The same things were measured in two ways. Each way mixes the same 10 hidden numbers, adds some noise and spreads widely along 6 directions of its own, which tell nothing about the thing.
In the rows, 100 means zero.
Some things both ways: the first way, then the second way.
81 94 77 91 92 140 74 101 81 96 109 105 88 79 96 128 62 92 119 100 82 91
 119 109 61 96 99 99
103 100 78 76 92 100 99 103 78 124 120 94 73 117 112 51 104

110 107 125 93 80 78 94 135 101 83 106 108 89 92 108 105 124 104 105 103
 92 114 110 99 93 93 82 107
67 106 110 54 103 111 111 78 77 110 95 102 133 110 98 89 85

74 78 79 94 97 71 95 99 120 111 84 75 140 96 131 120 81 82 84 101 145
 113 90 71 90 61 114 74
101 83 129 89 132 103 116 98 90 103 108 77 113 106 83 82 101

106 110 72 105 96 93 105 97 101 110 113 116 100 70 91 96 113 108 83 126
 84 96 112 116 81 105 100 115
105 101 98 108 91 117 100 120 146 100 83 84 108 105 119 128 73

119 90 83 89 105 121 103 105 112 97 99 106 97 85 95 107 102 82 97 108 94
 105 115 122 85 90 105 89
109 133 94 114 76 71 114 115 123 88 102 98 98 81 102 78 93

101 148 97 95 76 95 90 114 97 110 101 43 123 99 101 95 90 120 118 112
 103 85 93 90 113 112 99 106
108 97 89 103 132 116 101 98 106 94 96 112 86 120 102 92 81

90 102 96 92 135 101 76 99 103 100 74 81 104 121 119 95 69 88 119 61 108
 111 82 87 122 85 98 83
83 85 109 138 119 88 111 125 91 153 93 62 92 122 75 106 103

101 87 104 85 89 99 65 115 107 110 94 86 122 119 134 110 81 86 104 114
 121 95 107 107 110 78 83 90
112 88 107 103 80 106 109 108 100 92 105 99 79 141 115 84 89

118 103 95 83 65 101 82 139 111 94 106 92 114 70 82 110 123 90 109 114
 94 122 92 104 82 104 104 114
116 88 92 94 86 102 79 156 84 108 141 97 84 123 88 61 68

103 95 76 103 98 121 105 94 97 93 108 104 89 76 90 111 103 80 98 113 83
 84 109 121 91 99 108 90
99 120 64 79 77 85 94 100 122 77 111 108 86 103 109 84 75

80 74 83 111 119 103 135 54 97 120 97 93 123 98 103 104 93 78 85 101 132
 75 104 104 110 83 118 62
99 95 86 98 102 91 102 92 123 94 105 102 84 77 127 103 96

100 86 104 99 111 98 136 77 118 106 92 102 96 115 105 86 114 87 96 111
 112 91 102 117 107 88 105 83
88 90 134 130 110 103 119 126 89 126 100 82 113 99 111 121 106

90 94 128 71 88 82 71 139 104 116 83 91 147 103 112 119 70 99 97 81 162
 128 112 81 88 66 72 89
98 87 100 121 113 103 69 126 88 134 124 72 74 103 99 78 92

113 125 104 77 68 112 85 127 124 96 94 51 119 100 92 90 106 97 116 100
 107 116 80 92 109 102 111 97
100 127 85 108 90 73 98 111 140 82 123 102 103 84 81 102 105

99 136 106 97 89 100 98 117 92 98 100 97 81 103 94 86 97 120 100 100 89
 93 107 106 107 113 82 111
72 101 91 98 92 94 81 116 87 133 112 74 103 103 102 98 86

102 142 122 119 81 72 98 121 84 91 115 119 81 112 92 85 120 150 93 99 63
 105 98 83 108 134 108 133
121 68 93 123 124 119 82 108 115 88 64 103 71 144 112 120 96

73 126 83 117 128 92 101 80 96 111 93 116 97 121 104 90 66 131 80 102 88
 88 98 93 99 105 111 117
127 121 70 121 81 71 103 108 143 83 122 80 56 113 88 63 89

28 77 55 102 108 93 109 64 105 111 82 113 104 91 105 104 74 80 74 88 132
 97 71 76 83 77 105 84
89 101 77 119 86 88 55 97 126 95 126 87 73 102 84 121 116

89 49 93 116 97 66 120 92 93 99 107 122 110 79 116 129 125 74 95 120 105
 95 107 104 78 80 111 85
88 65 131 85 121 118 128 78 62 101 78 120 106 119 118 99 93

135 95 146 95 115 95 99 123 104 101 94 112 125 128 99 99 106 102 100 89
 118 116 115 107 120 94 95 99
139 107 97 127 97 93 110 131 101 97 110 97 60 112 108 47 81

99 99 75 109 119 96 109 80 96 119 90 94 112 104 102 88 96 91 92 103 108
 77 96 113 124 103 107 82
97 71 106 93 94 106 113 149 72 161 133 49 113 112 113 72 65

124 110 146 101 139 124 98 101 85 92 104 115 100 119 94 96 92 103 100 66
 104 96 130 112 134 97 86 85
96 67 86 122 117 91 68 127 84 119 92 89 53 113 110 95 84

138 101 103 124 129 133 118 94 90 74 121 138 82 88 74 101 135 84 96 109
 56 84 112 131 119 119 109 112
113 87 106 120 120 110 98 115 98 83 67 88 87 114 102 114 75

108 85 81 96 111 102 91 87 94 124 93 98 122 98 109 101 85 95 96 93 112
 99 110 103 103 94 111 81
124 73 87 103 84 108 92 129 129 103 91 103 83 107 124 112 89

91 89 114 92 89 95 98 106 94 103 96 95 99 98 107 109 89 100 100 88 113
 103 119 97 92 87 106 73
104 89 64 55 108 121 91 82 118 79 93 133 92 121 135 99 88

84 80 112 91 102 114 78 115 96 86 94 118 109 95 86 113 96 78 103 73 110
 121 85 88 103 92 103 97
90 100 89 68 122 122 82 55 136 72 93 93 147 83 86 158 117

154 91 139 103 144 130 91 108 86 88 119 129 131 88 82 117 111 88 98 76
 99 116 135 111 121 91 101 95
114 72 101 87 142 123 94 111 120 102 67 76 98 90 109 113 72

Other things, the second way, with their names:
k_109: 89 60 89 85 139 107 73 132 94 124 87 47 86 118 99 104 62
k_540: 115 62 112 133 113 103 97 116 95 110 75 104 57 128 114 98 105
k_180: 73 91 100 90 139 104 113 66 113 92 101 110 105 112 92 121 98
k_525: 109 103 104 91 102 88 104 78 81 57 142 135 111 77 81 78 97
k_762: 94 84 90 101 81 93 86 103 76 109 97 114 52 133 102 67 90
k_290: 99 90 119 127 144 129 83 95 111 93 72 90 120 113 93 141 93
k_535: 105 81 112 118 116 107 56 97 83 45 122 135 72 103 73 126 112
k_356: 107 74 103 110 112 123 78 112 74 108 70 124 91 130 127 94 83
k_169: 108 88 118 99 104 92 101 97 64 108 115 112 88 106 93 57 127
k_668: 95 98 89 81 83 116 77 97 98 93 106 101 99 116 103 109 94
k_751: 115 89 109 119 72 102 99 146 73 107 104 109 104 115 100 92 73
k_503: 121 81 108 95 140 144 84 95 96 79 89 112 109 142 86 113 95
k_757: 111 65 125 114 124 141 72 137 79 123 73 96 88 125 107 114 96
k_976: 79 72 85 78 86 95 73 85 71 93 125 104 90 118 88 96 80
k_921: 113 109 102 103 72 106 82 109 113 75 94 135 95 85 94 108 101
k_725: 97 102 115 95 80 108 89 103 96 92 123 77 133 103 98 116 107
k_712: 100 75 111 91 129 126 110 88 117 100 84 91 89 124 118 113 92
k_795: 125 77 101 109 145 126 111 87 102 80 66 153 86 121 106 103 93
k_550: 118 96 100 75 120 117 113 98 106 83 78 83 100 123 89 88 88
k_466: 102 91 120 102 119 100 108 98 89 92 110 116 105 88 91 89 97
k_82: 111 111 79 82 89 99 97 105 117 78 118 113 96 88 112 84 75
k_591: 91 74 120 61 97 99 93 105 49 109 129 83 125 89 84 74 90
k_287: 98 96 77 105 58 74 73 115 107 119 140 108 107 73 108 93 118
k_266: 101 99 93 100 111 116 85 140 111 110 93 84 93 123 91 114 86
k_232: 110 89 115 105 143 131 109 111 104 126 80 79 89 132 98 89 95
k_554: 103 106 122 109 113 105 109 95 76 101 78 139 85 114 76 75 116
k_543: 95 115 95 116 104 100 87 102 110 92 89 87 84 100 89 109 92
k_173: 86 87 97 96 110 129 68 95 76 108 109 122 104 103 97 122 98
k_449: 103 71 102 108 101 82 110 106 100 83 90 141 82 109 95 102 96
k_225: 100 81 96 109 77 106 94 102 107 117 104 107 70 120 127 93 99
k_556: 95 127 113 95 78 76 137 72 109 100 89 91 125 72 83 85 108
k_286: 85 66 110 110 99 82 90 122 108 137 124 57 94 100 94 102 101
k_717: 99 124 102 99 91 94 118 84 102 109 105 79 133 75 98 91 101
k_965: 96 96 90 101 120 121 82 116 93 128 103 69 96 115 112 99 85
k_630: 114 89 128 108 104 105 131 115 102 126 107 71 110 116 84 80 106
k_635: 104 83 103 99 101 126 115 128 111 126 106 71 127 132 123 121 86
k_902: 107 71 103 111 102 112 85 95 116 77 67 110 105 113 121 138 92
k_239: 89 106 81 119 124 91 84 78 100 104 85 98 86 95 108 104 107
k_339: 93 88 112 131 157 123 116 113 111 128 58 96 79 120 103 123 86
k_971: 104 115 92 116 81 66 110 106 127 93 107 88 69 102 98 76 106
k_130: 74 100 106 70 84 74 100 86 97 90 121 94 101 73 97 89 104
k_330: 109 131 95 110 102 114 98 100 127 102 73 74 99 104 107 95 83
k_999: 112 131 105 95 111 85 110 74 118 51 89 117 106 71 87 86 106
k_935: 107 81 83 73 116 111 110 124 91 132 115 50 119 117 129 84 84
k_303: 118 98 94 111 102 120 115 103 138 107 97 88 83 138 129 105 114
k_524: 80 68 112 110 96 98 80 106 65 134 97 91 120 89 112 124 115
k_56: 103 93 87 101 108 99 120 110 130 100 81 119 88 116 139 101 90
k_959: 110 116 116 114 98 82 113 108 88 77 140 86 102 115 89 56 85
k_563: 120 95 139 103 142 149 143 76 65 105 60 122 154 130 96 108 111
k_127: 82 67 92 63 82 88 109 111 92 119 130 90 85 117 91 80 78
k_124: 92 98 72 68 102 117 70 119 128 82 120 97 94 109 114 111 59
k_72: 87 83 108 92 137 122 91 63 121 81 78 99 107 112 94 141 111
k_417: 83 52 100 92 126 75 97 135 79 135 117 64 69 122 71 67 70
k_621: 79 100 120 98 117 102 107 78 77 101 83 107 101 115 75 101 109
k_881: 111 106 104 90 95 97 100 90 101 71 103 118 91 92 79 97 122
k_592: 85 107 103 104 88 102 91 97 93 107 100 78 92 103 96 103 94
k_351: 84 107 111 124 84 59 106 93 103 107 107 83 71 91 94 78 116

Some of these things the first way, each followed by its name:
103 110 98 96 109 118 92 112 95 92 105 117 96 90 94 115 85 103 104 109
 86 98 119 114 77 93 86 116 -> k_543
79 106 119 107 100 59 82 121 85 111 85 96 116 132 123 101 82 113 95 89
 129 92 92 86 128 97 81 93 -> k_976
95 137 109 117 124 91 135 75 112 96 98 106 89 119 91 56 130 114 69 87
 103 91 79 90 150 113 93 104 -> k_290
124 123 121 111 110 92 94 128 89 87 106 98 112 92 97 116 101 112 92 90
 96 104 118 90 112 98 106 98 -> k_109
104 116 75 102 108 116 126 80 117 92 100 87 82 94 94 84 111 94 100 100
 82 98 89 100 103 103 116 95 -> k_266
85 90 103 104 83 106 88 101 100 83 121 96 119 77 96 113 123 79 100 101
 101 106 81 83 106 95 103 106 -> k_72
95 74 70 98 99 78 75 119 96 108 87 103 121 88 122 128 83 82 109 102 108
 112 95 95 75 83 101 95 -> k_556
116 118 103 116 128 101 103 90 102 96 97 90 104 131 120 93 95 107 98 89
 93 93 96 86 136 103 114 94 -> k_550
114 95 99 85 69 88 85 129 97 102 100 86 110 80 107 106 118 79 97 90 123
 109 103 93 108 92 84 78 -> k_356
104 115 112 90 105 104 114 95 116 108 97 81 118 103 104 92 96 100 81 111
 129 91 119 109 113 82 93 81 -> k_124
87 117 103 104 114 96 106 91 110 94 94 106 93 117 100 78 107 108 88 82
 101 105 77 83 126 105 101 106 -> k_503
98 96 139 78 104 96 78 144 91 94 88 131 100 105 95 123 71 109 104 81 117
 125 133 109 69 79 77 103 -> k_965
121 98 135 99 102 96 91 133 92 89 96 129 99 117 82 98 117 98 106 83 98
 114 98 111 117 114 90 111 -> k_717
105 82 83 90 112 130 98 83 109 88 108 98 95 77 104 105 111 65 120 80 87
 116 94 96 87 82 99 92 -> k_554
85 61 100 90 99 81 93 116 88 106 77 130 97 100 104 113 86 80 94 73 127
 116 106 101 87 84 93 73 -> k_524
76 84 94 98 134 98 94 65 103 122 96 95 128 110 137 111 57 95 84 101 135
 88 125 97 96 59 94 74 -> k_712
79 94 84 112 126 62 140 71 106 109 89 90 110 88 114 105 95 102 98 97 111
 102 105 85 73 75 119 82 -> k_339
107 119 86 83 94 98 58 116 96 131 86 61 128 114 133 100 57 104 95 100
 133 85 117 101 123 87 81 74 -> k_902
107 109 93 107 97 105 92 112 87 96 112 122 96 87 90 110 103 107 95 111
 81 93 113 110 89 110 98 116 -> k_591
79 106 96 97 66 71 78 111 84 123 110 92 121 98 117 102 95 120 100 114
 113 94 102 88 89 103 85 111 -> k_225
116 143 96 137 153 116 117 56 88 87 123 96 94 96 89 77 119 117 92 87 55
 77 94 93 148 121 123 109 -> k_417
87 88 122 82 94 113 75 103 109 105 96 99 107 126 119 100 79 97 105 93
 115 109 103 97 100 85 97 93 -> k_303
106 110 87 112 101 109 131 89 108 90 112 112 94 85 87 103 116 103 86 116
 82 96 108 103 85 102 118 108 -> k_999
109 140 89 95 91 130 77 99 101 96 121 61 115 85 101 98 99 108 117 104 83
 97 96 88 108 107 95 116 -> k_232
80 88 95 79 101 102 90 95 100 124 72 102 104 114 96 78 77 92 89 59 137
 113 92 94 115 97 94 70 -> k_287
100 96 83 103 99 79 97 103 96 108 102 98 100 80 105 107 96 111 108 105
 79 106 111 104 73 99 120 96 -> k_449
114 87 103 89 96 116 102 101 102 93 110 105 88 75 93 109 104 93 106 109
 80 104 132 124 77 89 112 84 -> k_56
119 106 107 95 109 112 91 99 94 103 106 76 120 91 95 101 103 92 122 82
 94 103 103 99 116 102 109 88 -> k_795
